There are 3 ways to turn a row about zero (a turn may also mirror it). The second row of each pair is the first, turned, with some noise. The first 27 pairs use one turn. New pairs use 3 turns, one after the other, and a turn may come again.
Known pairs, each followed by its turns in order:
.06 .13 .15 .03 .20 -.11 .24 -.27
-.18 .16 .14 .25 .01 -.27 .03 -.02 -> W

-.13 -.16 .14 -.09 -.29 .14 .07 -.11
-.01 .08 -.40 .10 -.10 .05 .06 .05 -> W

-.16 .29 .24 -.10 .01 .10 -.06 -.28
.06 .02 -.06 .05 -.11 -.01 -.23 -.43 -> C

-.28 .24 -.28 -.02 -.14 -.07 -.07 .20
.01 .15 .31 -.33 .12 -.06 -.23 .01 -> C

.06 -.12 .12 -.09 .16 -.02 -.28 .20
.21 -.02 .03 -.08 -.18 -.04 .30 .00 -> Q

-.31 -.27 -.23 .22 -.15 .06 -.30 -.10
-.07 -.27 -.08 -.31 .07 -.33 .04 .33 -> Q

.06 .16 .01 -.25 -.09 -.31 -.25 .09
-.01 .15 -.26 -.16 .20 .00 -.32 .08 -> C

-.20 .12 -.02 .18 -.30 .14 -.04 .21
.22 -.07 -.11 .13 .30 -.18 -.08 .20 -> Q

-.21 .16 .01 -.19 -.22 .27 -.30 -.15
-.06 -.22 -.19 .29 -.05 .41 -.01 .11 -> W

.24 -.13 .08 -.28 .22 .03 -.09 -.30
-.39 -.27 .03 .05 -.14 -.15 .20 -.11 -> W

.26 -.05 -.29 .05 -.25 -.18 -.16 -.18
-.12 .07 -.19 -.29 .33 .04 .27 .00 -> C

.08 -.23 -.06 .14 -.24 .03 .21 -.02
-.08 -.08 .21 -.07 .16 .13 -.17 .26 -> Q

.28 -.16 .09 -.15 -.06 .03 -.28 .17
-.22 -.14 -.06 -.36 -.10 .16 .11 -.01 -> W

-.06 -.05 .01 -.07 .02 -.10 -.21 -.06
.07 -.02 -.05 -.17 -.13 -.10 .02 -.05 -> Q

.20 -.04 -.22 -.31 .15 .25 .05 -.15
-.30 .36 .18 -.11 .05 -.01 .19 -.15 -> Q

-.32 .12 .03 .31 .08 -.08 .01 -.23
-.17 -.26 -.36 .07 -.05 -.09 -.17 .06 -> Q

.23 .22 .22 .05 -.32 .07 .05 -.01
-.24 .07 -.06 .20 .22 -.25 -.04 -.19 -> C

.29 -.19 -.06 .07 .17 -.13 .15 -.05
.16 -.13 -.17 .08 .09 -.02 .28 .20 -> C

.30 .16 .24 -.17 -.05 -.14 -.18 -.28
-.48 .07 .15 .11 -.11 .14 .16 -.04 -> W

-.30 -.17 .29 .25 .12 -.20 -.20 -.20
.13 .42 -.18 .02 -.40 .07 .09 -.08 -> C

.23 -.15 -.12 -.07 -.21 -.32 -.10 .08
-.09 .17 -.20 -.08 .32 .09 .08 .29 -> C

-.03 .03 -.15 .30 -.21 -.15 .24 .14
.09 .19 .29 .02 .22 -.16 .20 .10 -> C

.05 -.12 .13 -.17 -.29 -.06 .26 .06
.02 .23 -.23 -.06 -.16 -.05 .24 .14 -> W

.26 .26 .19 -.30 .22 -.24 -.21 .21
-.24 -.09 .47 -.17 -.33 .09 .05 .19 -> W

.00 .01 -.02 -.03 .04 -.27 -.12 -.16
.01 -.10 -.06 -.15 -.18 -.02 -.14 -.18 -> Q

.09 -.27 -.06 -.02 .00 -.30 .08 -.06
.03 .11 .03 -.12 -.09 -.14 .20 -.29 -> W

-.32 .16 -.07 -.18 .16 .06 -.02 -.16
-.18 .13 -.20 .10 -.11 -.31 -.02 -.09 -> Q

New pairs. What belongs after each?
-.27 .23 -.27 -.25 .07 -.24 .00 -.14
.00 .16 .31 .15 -.22 .36 .03 .13 -> C W C

-.19 -.09 .20 .18 -.28 .23 -.04 -.09
.44 -.01 -.01 -.01 -.03 .23 .02 .09 -> W Q C

.29 .12 .01 -.05 -.09 -.10 -.07 .14
.09 -.12 -.04 .23 .11 .04 -.02 .23 -> Q Q W

.21 -.22 -.25 .28 .22 .27 .10 -.26
-.42 .09 -.39 -.12 -.01 .22 -.21 .11 -> Q C W

.12 .11 -.02 -.15 .20 .10 -.16 -.17
.03 -.17 -.26 .06 -.14 .07 .09 -.16 -> Q C C

-.01 -.15 .02 -.05 -.32 .25 -.04 -.22
-.05 -.20 .04 -.24 -.20 .26 -.04 -.14 -> Q C W

.19 -.06 .25 -.07 -.17 -.26 .15 .22
.02 -.15 -.30 -.15 .02 .18 .04 -.31 -> W Q Q

-.29 .10 -.31 -.05 -.01 -.10 .18 .18
-.18 .32 -.15 .07 .07 .19 .20 .18 -> W Q Q

.06 -.20 -.30 .30 .23 .10 .17 -.25
-.23 .17 .17 .00 .02 .43 .10 -.25 -> W Q C

.08 .22 .25 .10 .25 -.30 -.19 -.03
-.51 -.09 .06 .17 -.04 -.03 .05 -.06 -> Q W Q

-.32 -.21 .30 .22 -.11 .21 .10 -.27
-.19 .27 .09 .46 .06 -.18 -.05 -.20 -> C C W

-.11 .26 -.04 .23 .00 .21 .30 -.30
.32 .43 .15 -.09 -.09 .02 -.19 .00 -> Q C Q

.15 -.03 .31 -.23 -.22 -.22 -.08 .29
-.11 .15 -.20 .08 .29 .13 -.40 .13 -> C C C

-.06 -.01 .00 .00 .00 -.32 -.07 .03
-.04 -.22 .11 .06 .12 .14 .01 .12 -> W Q W

.14 -.17 .14 .17 -.27 -.01 -.01 -.19
.20 -.14 -.25 -.11 -.19 .15 -.11 -.08 -> Q C W

-.10 .29 -.01 .26 .19 .04 .05 .22
.10 -.09 .11 .39 .27 -.05 .03 .03 -> Q C C

.16 -.15 .28 -.07 .00 .28 -.14 .22
.19 .23 -.16 .08 -.23 -.01 .18 .25 -> Q C C

-.10 .07 -.18 .27 .22 .26 -.08 -.10
-.16 -.05 .24 -.04 .39 .08 .00 .10 -> W C C

-.32 -.04 -.32 .23 .10 .05 -.10 -.07
.21 .24 .05 .20 .24 .18 .24 -.05 -> Q C Q

.21 .32 .09 .10 -.16 -.15 .12 .08
-.16 -.27 -.10 -.01 .30 .18 .00 -.09 -> W Q Q

.16 .31 -.03 .05 .29 .13 .03 .17
.30 -.18 -.01 -.05 .29 -.14 .04 .01 -> W C Q

-.31 .30 -.10 -.20 .32 -.15 .18 .20
-.23 .03 -.55 -.03 .06 .08 -.02 -.27 -> Q W Q

-.15 -.15 .12 -.20 -.31 -.09 -.19 -.06
.25 -.32 .22 -.04 -.05 .06 -.08 -.11 -> Q C W

-.10 -.31 -.23 .09 -.10 -.32 -.22 .09
.17 .19 -.19 .22 -.05 .16 .41 .08 -> Q W W

-.12 -.23 -.25 .00 -.04 .01 -.16 -.28
-.35 -.25 -.05 -.03 -.18 .02 -.10 -.10 -> W W Q

.02 -.05 -.10 .13 -.30 .10 -.28 -.04
-.12 -.04 -.04 .37 -.03 -.22 -.17 -.09 -> W Q Q

-.30 .20 -.09 -.19 .13 -.09 .13 .17
-.02 .13 .36 .18 .09 -.06 .21 .17 -> Q C W

.08 .27 -.18 -.02 .23 -.30 -.15 .30
.15 .24 -.02 .06 .51 .16 .10 -.09 -> W Q Q

-.30 -.14 .15 .29 .00 .12 .02 -.08
-.25 -.17 .03 -.14 -.06 -.05 .31 .10 -> Q W W

-.31 .30 .01 .30 .10 .10 -.02 -.19
.14 .44 .27 .20 -.10 .10 .00 -.04 -> Q C Q

.18 .18 -.09 -.01 .12 .31 -.14 -.01
.16 .35 -.13 -.19 -.02 -.04 .03 .10 -> W Q W

-.24 -.30 -.31 .26 -.05 -.03 .02 .11
-.01 .33 -.15 -.13 -.37 -.19 .21 .02 -> C C C

-.05 -.27 -.23 .14 -.17 -.20 -.19 .01
-.07 .24 -.26 .12 .02 -.33 -.06 -.09 -> W Q Q

